The same things were measured in two ways. Each way mixes the same 10 hidden numbers, adds some noise and spreads widely along 6 directions of its own, which tell nothing about the thing.
Some things both ways: the first way, then the second way.
[-28 -31  -6  26 -21  11   4  20 -16 -15   5 -15  15  19 -12  25  17  -7
  44 -18   4  29 -24   0  11 -12]
[  5  24  -1 -15  -7   8   6   7  -1  19 -23 -15  10   1 -30 -28   5  -2
  52   2]

[-13 -10  19 -16 -14 -43  -2   2 -17 -13  22 -21   7  -7  -1  21  11  -2
   2 -18 -13  16 -17   6  20   0]
[ -2 -15 -13  16  10  13 -13  -6  -4  20 -23   5 -10  -4   2  19  10  14
 -19   5]

[-17 -31  25  34   1 -21  15 -10   2  -8  11  -8  23   3 -29  22   0  -8
  13  10  16 -11   1  13 -10  13]
[ 14 -15  -6  18   4  19  20 -22 -34   4   9  26  10  10  10 -18 -26  -7
  16  -8]

[ 17  13 -37   0  -7  25   8  11  10  -5   1  24 -16 -10  15 -13  -3  -1
 -16   6  -7  16  17 -12  -1  -6]
[  3 -10   4  -1  19  -3   6  10   5  -8  36  13  36   8   8   4 -15   9
  12  -3]

[ -6  -5   0 -15 -11  -1   8  -6   4   2   0 -29 -10   8  23  27  13   1
  -7  -4  -8   4 -16   6   1 -13]
[  3   7   5   4   6   7  -3  -8 -12  -4  21  13   5   6  11   2   7  -2
 -25  12]

[-16 -19   1  -4 -27 -23  12  10   5 -12  28  -7  -4   9 -11  28  -7   0
  21 -22  -7  12 -23  10  17 -23]
[  1   4  10 -15  -2   9   6   6  -6  -7  28   4  13  32  -4  -4  12   2
 -23  25]

[ 16 -17 -10   8  -2  -2  15 -11  13   4  12  -3  -3 -36   5   3   2 -14
 -21   7   0   1  10   7   8   2]
[  1 -14 -19   9  16 -14  -8  -8 -20  11 -12 -22 -24   3  16  27  22  24
 -33  10]

[  9 -23  12  21  -2 -10  13   1  11 -11  -4  -5   0 -17 -12  -2  -3   4
  14   4  14   2   3  11   5   8]
[ -2   3   0  -7   3  -1   5  10  32  -8   8  -2  21   7 -12 -15  -2   7
  32  -8]

[-10  54  14 -25  11 -17 -21   5 -13  13 -12   9   8  16  16 -11   0   4
 -16  -8 -14 -12  15  -7 -17  -5]
[ 13   7   0   5 -22   9 -17  14   9  11 -41 -19 -27  -4  -5   7  -8 -20
  20   2]

[ 29 -16 -32   6 -19   2  25  29  11 -12  20  22 -11 -18  28 -16  -5  -9
  23  -1 -11  38  -6 -15  12  -9]
[ 15  -5  -8   3  -6   6  20  17   7   5  -3 -10  18 -12 -13 -11  14   1
  32  -5]

[-19   5  -4 -15  -8  27 -21   8   5  17 -10 -22 -14  16 -18   7 -16   8
  -4 -16  -5 -28  -5   6  15 -25]
[  5  12  25 -11 -30  -5 -35  -6  11   1  -1  -6 -24  19 -15  17 -13   0
 -47   1]

[-33  16 -21 -32  -1  35 -18  20 -10  27 -22 -19 -15  31  17  -4   2   9
   4  -3 -14 -19 -12 -15  -1 -24]
[ -7  19  18 -19 -33  -9 -10   0 -15 -10   8  -7 -12 -16 -11  -8   3  15
 -37   8]

[-10  14  15  -1  14 -14 -13  -8 -16  -6 -11  -9   6 -17 -15   5   6   6
   3  -8  -5  -2   5   3   3  -4]
[-24  15  34 -11 -12 -16 -35  22  46 -18   4  20  -8  -2 -24  42   6  -1
 -10  -1]

[ -2  41  30  -3  29   9 -13  29  -8  14  -5  30  29  15  -8 -31 -12  16
  14  -6  -2 -16  22  -4 -19   4]
[  8   2  20   1 -29  -3   1  16  23 -13   9  10   6 -18 -17  16  14 -13
 -13 -10]

[  4 -21   9  -1 -11  -9  -9 -10   9  12  -9 -31  -2 -18   3  -5   1  -5
   2 -14   6 -13 -13   4   6  -6]
[ 18  -2 -11  19  -7  -4   4 -17  -8   8  -7  -4   6 -32   1 -15  -5   7
  10 -25]

[-24  56  -6 -50  15 -10 -28   0 -24   9 -12  -8  -7  17  19  -3   8  -1
 -23  -5 -27 -10  -3 -18   1  -8]
[ 12  21  15  21 -17  -7 -31  -8   8  -9 -11  15 -17 -28  -9  -4 -25 -20
  17 -31]

[-13  29  12  -5  11 -21 -11 -18   6   3 -14   0   5  16  -7  -2  -6  -7
 -13   3   3 -25   6   1 -14   4]
[-11  22  21  -4 -14   2  -5  -2  14 -43   6  12 -28  32   1  -8 -20 -32
   9   4]

[ 12  19  26  -9   5   5 -10   5   6  21 -22 -13  -3   8  19 -14  -4  13
 -22   1   0 -21  18   4 -16   2]
[ 20 -13 -27   3 -11  21  -4  24  28  31 -25 -33  22 -27  12 -29 -10   6
  33   2]

[-44 -31  23  25 -14   1  -4   1 -20   6   7 -19  30  20 -11  26  28 -17
  15  -8   8  14 -12   7   1   2]
[ 21 -11 -21  11   5  16   3  23 -17  28  -8 -19  22 -33   2 -15  10  25
  26  10]

[ -8 -30   0   4  11  21  37  10  -5  -5 -20 -32 -16   9  35  24  31  15
  -6  49   4  14  -1   4  -5  23]
[-28  29  12 -13 -14   0 -40  10  35 -12 -24  -3 -22   0 -14   1  -3   8
   1  11]

[  9 -11   1   8 -22 -21   0   5   6  -8   8   5   2 -14   4 -10   0  -6
   9 -21   1  21  -4   0   7  -6]
[  7   2   2   1  -6   8  -8   4  10  14 -32 -18 -16   2  -8  15   4   4
  10   6]

[  7 -17 -24  36 -16  36   5  32   0  11  20  12  22   2   0   0  -4 -27
   8  -8   1  11   9  -4   6  -5]
[ 16  -6 -33  18  16   9  -1  -5 -26   7  -8 -16   1  29   5  17  34  30
 -24  26]

[ -1  21 -18 -24 -32 -10 -22   4  15   5  23  26   3  -2  -3 -26 -12 -10
 -13 -48  -5   7  -5  -8  11 -19]
[ 35   8  -1  10  18  -9  -3  10  -8   8  13 -22  25 -19  -9  -4  -4   8
  21 -17]

[ 10   8  -7  15   3  -3  10  19   6   0   4  29   8  -9  -2 -19 -13   2
   6   5   2   0  21  -4  -9   3]
[ -5 -18 -16  -4  17   7  16   4 -19   4   6 -11   8  28  -2  13  29  38
 -19  30]

[-36  19  14 -31  10 -15   7  13 -12  14  -3   0  -2  -3   7   8  21  29
 -27   5   3  -7  17  21   3   8]
[ 27  21  19  14 -10 -28 -39 -21   1  -7  10   1  -3  -8 -10  18 -36   5
   4 -40]

[ -7 -35 -19   3 -34  15  13 -14  15  -9   6 -14  -9   2  21  11  24 -12
   5 -13   5  36 -26  -4   5 -12]
[ -2   5  29  -2  -2  -4   5  -8 -17 -10  17  17  -6 -18  14  16  -9 -11
 -18  -2]

[-23  17  10   9   4   4 -17   5  -1   3  13  16  16  24 -38   1 -19 -19
 -11  -5   0 -19  12   3  13   4]
[ 33  16  -7  15  20   8 -29  14  16   5  10 -33  10  21 -19 -32   1  20
  21   4]

Other things, the second way, with their names:
j_192: [  4   8  -1   2  13  -5 -19   6  -7  13   8  -3  13 -12 -14   1  16  25
 -11   2]
j_832: [-27   4   7   1  25   2  -7   0 -12 -27  24  20  -3  11   9   6  -3  25
 -22  21]
j_775: [-12  -2   6   7  29 -23   8 -31 -18 -14  34  23   1   4  15  20  10   6
 -36 -13]
j_166: [ -1 -23 -14 -12   0   8  10  13  20  22 -14 -26  -4  12  21   4  10   6
  10  21]
j_669: [-10  34  12 -22  -3  -8   1 -16  -6   0   1  -8 -12   6 -15 -37   2 -15
  11   0]
j_266: [ -4 -10  -2 -10   1  -1  29   2  24  -7   9 -18  -4   9   6 -14  24  -7
  -1   5]
j_855: [ 11  17  -9   3   4   9 -19 -24  26  31 -28 -28   0 -21  15 -36 -22  10
  37 -13]
j_383: [ 17  36  15  14  -1 -15 -22 -12  -5 -17  14   7   4 -12 -17   0   3   9
  11 -20]
j_614: [  0 -24 -18  -4  24   6  15  -7 -27  23   8  10  36  11   2  13  -5  33
  -6   4]
j_19: [  4 -30 -12   5 -17  10   9  21 -14   7 -26  -5 -26   0   7  18   3 -18
 -10  12]
j_716: [ 12   8  -4  -6  -3   8 -18  40  24   0   0 -12  32  -5   8   1 -27  -1
  58   9]
j_744: [  2  11  14  -4  -8   1   1  -4  -3  -1 -16 -10 -26  17 -14  19  17  -7
  -2  12]
j_489: [-12 -13   2   2  12  -4   0 -16 -21   2   8  17  -2   5   4  23   3  18
 -39   3]
j_423: [  4  16  -1  12 -11  13 -24 -17 -16   0 -20  19  -8  10  -8  -6 -37  -6
   9  -7]
j_451: [ -4   5  -6  -2  21  -1  -4  23  -5   8  -2  -3  20 -16 -13  -3   5  13
  22   5]
j_643: [-11  19  -9   6   5   3 -15 -16 -15 -11  -7   1 -20  10   9  -1  14   3
 -25  17]
j_66: [  3 -27   7  18   1  11  -2  28  -7 -19  20  26   0  14   5  48  10   4
 -31  21]
j_991: [ -8  -7  -6   5  29   7 -12  -8  -9  11  -2  -7  -6  29 -11  22  25  47
 -32  25]
j_441: [ -3 -16 -25   5  36   5  27 -10 -17  15   9 -11  23  -1  11 -18  17  43
  17   8]
j_596: [ -5 -14 -21  -1  -5  -6  17  -8 -12   1 -10  -7  -4 -22  31 -10 -13 -14
  -6  -8]
j_890: [  5  -7  -7  11 -20   4  10   0  -6 -14   1  18  -2  13 -17  16  21  -8
 -27   1]
j_859: [-18  19  11   4  13  -6  -7   8  11 -40  26  24  13 -12  -4 -16 -20  -1
  17 -11]
j_414: [ 12 -13   2  21  17  -5  -6 -20 -15  -6   6   5 -20  19   9  16 -13  -3
 -23 -11]
j_311: [  0 -10 -19  11  10  16   0 -27 -23  18 -12   0  -3  10   7  -8   3  36
 -16   9]
j_609: [ 16  -1   2  16  -1   2 -12   8  16  14 -20 -16  -8 -31  -8  -5  -1   1
  19 -17]
j_862: [  4   2  18   1 -36   6 -10 -11 -17   2 -14  21 -29  17  -1  36  -1 -19
 -27   9]
j_433: [ 21 -14   3  29  -1   1 -25  26  11 -16  10  14  -4  12  -2  44   3  -7
 -14   2]
j_955: [ -5  22   8 -11 -16  -7  -4   6   4 -18   1 -23 -21  -8  11 -10   9  -6
 -11  15]
j_447: [ 12  18  16  11  -6  -5 -36 -20  21  -4  -2  12   2  -5  -6   1 -37   1
   8 -28]
j_844: [ -3 -27  -3  -7  -5  -5  32 -11 -42  20 -22   4 -17   4  -2  32   5  -9
 -14  -1]
j_400: [ -3 -13   1  -4   4 -13  -7  19   5  14 -22 -11   0 -21  -4  32 -14  14
  25 -11]
j_503: [ -7  21   4   3  -6 -16  14 -21 -25 -34  18  19  -8  -7   7 -19  -9 -24
   5 -17]
j_300: [ 24 -17  13   6 -10  13  -2  -3  -6  11  -2  -1 -17  35  -5  29   2 -11
 -34  11]
j_938: [ -5 -13 -11  15  32  -2   9 -18 -13  14  -8  10   4  -4  -4  10   8  20
   7 -11]
j_889: [ 29 -35  -4  17 -12   5   6  24   8   3  10  -8   3  -2   6  14   1   1
   0   0]
j_406: [  6   9  19  -2  -8  -9   3 -26 -26 -22  27  11 -17  26  13   9  -7 -12
 -35   4]
j_646: [-16 -16  10 -14  -7   6 -14  38  47  -8  10   9  13  15   8  29  -6   6
   3  20]
j_885: [-15   8  -4   9   4  13  -9  -8 -16   5 -20  20  -5 -10 -24   5  21  16
 -20   5]
j_342: [  8  20   1   4  -4  -5  -9  -5   2  -4   3  -9  -7 -14  -1 -19  12 -13
  -7  -4]
j_909: [ 18  23  -3   0   8   6 -22 -13 -10  28 -16 -18   8   8 -15  -7   2  21
  16   4]
j_462: [  1  19   9  11 -11  -1 -16 -12  19 -26   4   6 -24  22  -1  -1  11 -16
  -6   1]
j_919: [ -5 -17 -16   7  14  -1   3  17   2  11  -3   7  17 -17  -8   4  11   6
  -1  -5]
j_511: [ -7  -4 -33   7  19  -6   3 -13 -13  13  -5  -2  22  -8   4   5  31  30
 -15   2]
j_764: [-21  31  24 -13 -13 -33 -37 -28  -8 -14  -4  22 -20   7 -11  46 -15   3
 -38 -16]
j_654: [  2  26   5   3  -5 -23  -7 -29   8 -24  13 -18  -9 -19   2 -38 -14  10
  -5 -27]
j_94: [ 29  -4   1  35  -4   3 -10 -30 -36   1   6  20  -5 -20  19   7 -27  -7
 -15 -24]
j_82: [  3  21   9 -15   6 -15  -3   2   7   5  17 -15  24 -33   2 -18  -1   7
  14 -11]
j_735: [-37  -4   4 -14   1  -5  -2 -47   0   9  -8  28 -14   8  21  27   5   8
 -51   3]
j_616: [-10  -2  -8   1   3  11   8 -20 -15  -2   2   9  -7  12  26  -2   6   1
 -15  18]
j_657: [  7 -13  -6  -8 -13   1  -8  20  16  21 -16 -12   4  -6  16  11 -13 -18
  25   1]
j_317: [-14 -35 -14  -1  23   6  40 -14 -12   5  -1  11   6  20  13  11  -2   9
   3   2]
j_322: [ 25 -10   0  -1   5  -5  -3  10  21  20   8 -25   7  -1  11   1   7  -8
   2  -3]
j_209: [ -7   9   1 -16  -5  -7  11   2  28 -31  13 -27 -18  33  19 -15  10  -9
  10  19]
j_153: [ 13  -1   8  18 -14   4  -5 -20 -11   5   2  33   5 -13  -6   4 -18 -23
  -9 -27]
j_440: [ -6  14   0 -13  14   0  14 -12  -3   2  10 -24  -3  -9  15 -42   5   5
   9   8]
j_23: [  8   3  -3   9  -1   7   7  -5   9  -7 -11 -15 -13  -7  19 -18 -16 -20
  28  -6]
j_684: [ -9 -11 -26 -13   1  18  39  -9 -34  14   0  -2   9   5  27 -22  27  -4
 -18  33]
j_318: [  6   0 -13   7 -16  25   7   7 -31  -6   4  35  30   2  -4  -1  -3 -13
 -10  12]
j_711: [ -8  -2  -1  -5  -5 -22 -18   0  31  -9 -17 -19 -31   9  18  14 -17 -21
   8 -12]
j_34: [  6  17  -2   1   3  -2  -9  -2   8  -2   2  -5   0  -1  -1 -26  -1  -8
  24  -4]
j_756: [-14  16   5 -30  -6   4  -5  25  23   4   2 -21  11  -1   0 -22   5   4
  15  24]
j_96: [  2  -9  -9  20   9   1 -16   4  -7 -14   0   8 -11  19   6  40   8  17
 -18  11]
j_853: [-10 -30  -3 -10  -4   0  31  41  -6 -11  17  -9  -2 -16  13   5  29   0
 -16  27]
j_795: [  4  10  20   5 -13 -12   3   2  22 -31  14   3 -14 -11   0 -11 -14 -31
  13 -23]
j_396: [-26  -2 -18 -24  15  12  19 -18   2  10   0 -11  11  23  12 -32   7  21
 -18  25]
j_98: [ 20 -23  -2  21  18  19  11  -6  -3   4  28  27  39  11   1  -1 -16  11
   5 -10]
j_200: [ -3   1  33 -15 -16 -24  -3   9   1  -5  10  11  -1 -17  -8  38 -11 -17
 -20 -15]
j_231: [  1 -18 -29  15   6   3  38  -6 -16  -9   2   8  14  -2   4 -15  14   8
  21  -7]
j_734: [ -9  29  23 -18  19  -4  -9  -3   3   6  22   1  26  -8 -30 -20   9  39
  17   2]
j_492: [-10 -23 -22  19  -7  20  -7 -18  10  -6 -12  25 -10  26  15  16  -2   5
 -30   9]
j_490: [ -3  -1  10  -6  14 -14  -1  -3  -3 -10  22   3  -6  45 -17  24  26  15
 -28  14]
j_366: [ -9  -9 -23  -9   7  -7  45 -37 -45  19 -13  -8   5 -28  24 -24  -1   5
   8 -13]
j_420: [ 22  -9 -12  20   4   9  20 -40 -40  15   2   4   5 -19  18 -29 -17   2
  -6 -21]
j_693: [ 27 -17 -20  32   9  16   6  -8 -25   4   2  -3  -9  -3  16 -13   4  -6
 -12   1]
j_464: [ -2  18  22 -21   4 -29  15  26   6 -25  43 -16  16 -25  -1 -18  13  -1
  17  -4]
j_666: [  3  44  22   1 -14   6 -31 -33  -4 -19  10  11 -14  19 -10 -26 -20  -5
 -20  -1]
j_181: [  3 -14  -4 -11   3   4  31  23 -11  13   0 -12  13  -6 -15 -10  19   7
  22   8]
j_979: [ 28   4 -13  31 -26  22 -19 -25  -8  13 -25  16  -1  -4   2  -2 -19 -12
   1 -15]
j_590: [ 23   3  13  11   5 -31  13  -4  14 -31  30 -18 -14   0   4 -13  -4 -25
  12 -32]
j_655: [ 14  12  14  17  29   7 -20  -6  22 -18  39  -2   7  16  14 -17  -1  12
  -3   5]
j_365: [ 17 -39 -20  21   7  -9  35 -25  -7   1  11  12  14  -6  25   3 -18 -15
   1 -37]
j_833: [-29   1  -2 -13   4   8  55 -23 -53 -33  25  34  15  -2  25 -21 -13  -9
  -8  10]

Some of these things the first way, each followed by its name:
[-10  -4  -1  -8 -15  10 -13  13  -3   0  13  -6   8  -1 -12  -1   5  -7
  -5 -29   1  12  -9   7  31   0]
j_365
[-21  44  -7  -8  18  37 -28 -12   1  18 -28  14   9  18  -5 -21   4  -6
 -12 -10   4 -18  11  -8 -16  -9]
j_464
[ -5  17  12  -7   8 -13  -5 -17  13   0   8  10   7  -3 -21  -5 -11  -6
 -28  -2   6 -22  13   9   2  10]
j_414
[-27 -19  13  43  -8  12   0  13  -8  -3   8  10  30  16 -27   9  11 -28
  17  -6  15  21   5  13  19   9]
j_209
[ 19   8  33  -7  21 -49  -3 -23   7   1  -8 -20   9 -21  -9  -7 -19  12
   4   2   0 -46   0  -1 -29   5]
j_885
[-28  20   7   6  22  35 -11  -4  -8  13 -14   7  18  33  -2  -4   9 -18
  -2  12  -1  -9   6 -10 -11   4]
j_853
[ 10 -32 -14 -20 -36 -23  15  16   9 -21  18 -26 -26  -6  13  14  -4  11
  12 -16 -10  21 -29   0  27 -12]
j_396
[ -7   2  27 -17  -3 -19   4  -5   5   3  -1  -5   6  -8   6  -2  11  25
  -8 -13   7  -2   2  13 -12   2]
j_82
[-12   5  35  -6  15 -10  25  42 -19  10   9  -4  19  22  24  16  12  25
   0  22  -5  -1  13  11 -15  18]
j_979
[  0  19  21  -9  25 -18  24  13  -7   4  11  10  16   7  19   6   5  10
 -16  28  -5 -11  19   2 -25  23]
j_643
[-12  17 -14  -4 -11  23 -20  17  -5   6 -12   1   2   8 -10  -7  -1  15
  -4 -23   3  -8   8  -4  -6 -11]
j_614
[ 12  46 -19 -14  14  29 -28  34 -32  -2 -14   2   0  -6   6 -13  -3  14
   4 -16 -27   8  14 -23   0 -14]
j_735
[-10  16  16   7  13  19 -20  -1  -7   3 -11   6  19  16  -9 -16   6 -10
  -4  -4   3   0   8  -6  -1  12]
j_609
[-19  41  37 -27  12   8 -17  -7  -3  13 -23 -21  -1  20   7  15  14  18
 -26 -16  -1  -9   6  26   3  -9]
j_322
[  9 -42  -8  18 -23  17   5  -3  20   0   9 -14   2  -2  -7   0  -6 -15
   8  -9   9   0 -15  -2   6  -3]
j_420
[  6 -48  -5  22 -19   4  12 -20  24 -11  13 -13  -1 -12 -13   5   0 -29
  10  -6  11  13 -21   5  23   0]
j_795
[ 12  18 -26  32   0  19 -21  22 -13   6  11  30  19 -11 -20 -14 -27 -26
  27 -19 -21  -2  16 -24  -6 -31]
j_862
[ 18  -1 -15  23   6   0  -4  12   0   2   2  13  15 -21  -6 -23 -15 -22
  17  -2  -2  -6   8 -15  -2   1]
j_231
[ -6  20   2   7  15 -16 -11 -21   0  -1  -6  16  13  -4 -19 -15  -9 -10
 -17  11   4 -25  19 -12 -23  16]
j_832
[ 35  14  -6  32  16  18   2   1   9   6  -9  19  11 -14   4 -19 -18 -12
  -4  15   0 -15  30 -14 -30   2]
j_616
[-18  42 -17 -36   6  11 -27  13 -17  18 -19 -11  -6  -8   3  -4   4  25
 -18 -22 -12 -24   9  -4  -7 -19]
j_764
[-23 -20  17  21   4 -20  19  17 -14  -3  25  14  33  -9 -13  10  14  -3
  18   3   7  12   6   9  -1  14]
j_383
[ 18   1  -5 -13  -2  -2   4  -2  12  10  11   0  -3 -17  13 -11  -8  -2
 -22   0  -7 -12   6  -5  -5   1]
j_596
[ 11  29   7  -5  27   4  -1  -7   0  -4 -26  -1   2  -9  10 -14   9  14
 -18  13   7  -9  18  -2 -20  18]
j_938
[-20   9  37  -6   5 -38   5  -1 -16  -6  -4  -8   1  -4  -1  19  17  19
 -10   4  -1   8  13  20   0   7]
j_646
[  5 -25 -16   0  -3  35  20  -5  16   1 -17 -28 -18  -4  20  13  13  10
 -10  16   9  -1  -6   5  -2   2]
j_489
[ -7  38  22 -17 -12 -56 -36 -15  -4   0  11  17  19   0 -12 -23  -9 -18
 -11 -40  -7  -3   3  -7   1  -4]
j_23
[-18  31 -24   1  -4  17 -31  20 -21 -11 -13  23   7  14 -17 -24  -4   1
  26 -25  -9  13   2 -27  -2 -16]
j_734
[  8   7  32  27   9 -12 -10  -1   0  10   7  -2  36   2 -22   3 -20  -6
  18 -16   1 -31   8   1 -30  -9]
j_684
[-13  -8  -7  -6 -11  35  -7 -11  14   7 -11 -16  -5  -1  -4   5  11  10
  -3 -21  10  -1 -11   8   0 -17]
j_200
[  5 -19  13  15   2  -3  14 -13  15  -4 -14 -18  -4 -11  -6   8   2   7
  -7  13  17 -12   6  15  -5  11]
j_991
[-19 -18  18 -11  -8 -52  27  -2  -5 -21  37   8  14  -8  -3  19  16  10
   1   2   0  20  -8   9   0  17]
j_451
[ 18  27  -9 -35  18  18   8   2   9   9 -21 -23 -24   3  35   3  -4  22
 -17  14 -15 -22  -1  -5 -15 -11]
j_153
[-28 -14  27  12 -18   4 -22  10 -26  -4 -10 -27  16  17  -9  13  27  -2
   6 -23   5  25  -7   9  18   5]
j_855
[ 15  35   3   0  17   1  -2  -1  -4   9 -11   9  -3 -19  11  -1  -3   6
 -21   6 -12  -8  31   1 -16  -8]
j_657
[ 35 -25 -11   2  -5  -5  25  14  24   4  14 -13 -11 -24  14   0 -24  -2
  16   3  -6 -12 -11   0   4 -12]
j_890
[-21 -32  31  37   4 -17  22   4   0 -15  20  16  33   1 -34   9   4  -3
  34   4  18  10  -1  14  -4  16]
j_181
[ 16  -1 -25   8  -5   4  15   3  10   0  26  20  -3 -17   8   0  -9 -27
 -17   8 -13  12  12  -6  12  -2]
j_433
[-43  11  23  13  12  19 -20  -7 -19  10 -29  -2  25  10 -19  -4  31  10
 -13  -3  23  -4  20  11 -12  18]
j_400
[-26  -4 -11   4   0  27  19  34 -15  -1  16  19   1  22  15  11  20 -13
   3  19 -11  40   5  -1  26   6]
j_889
[ -6   1  45  13   2 -39  -8 -18  -4   1 -10 -19   9 -17 -15  15   4   1
  -4 -12   6  -6  11  25   1  -2]
j_166
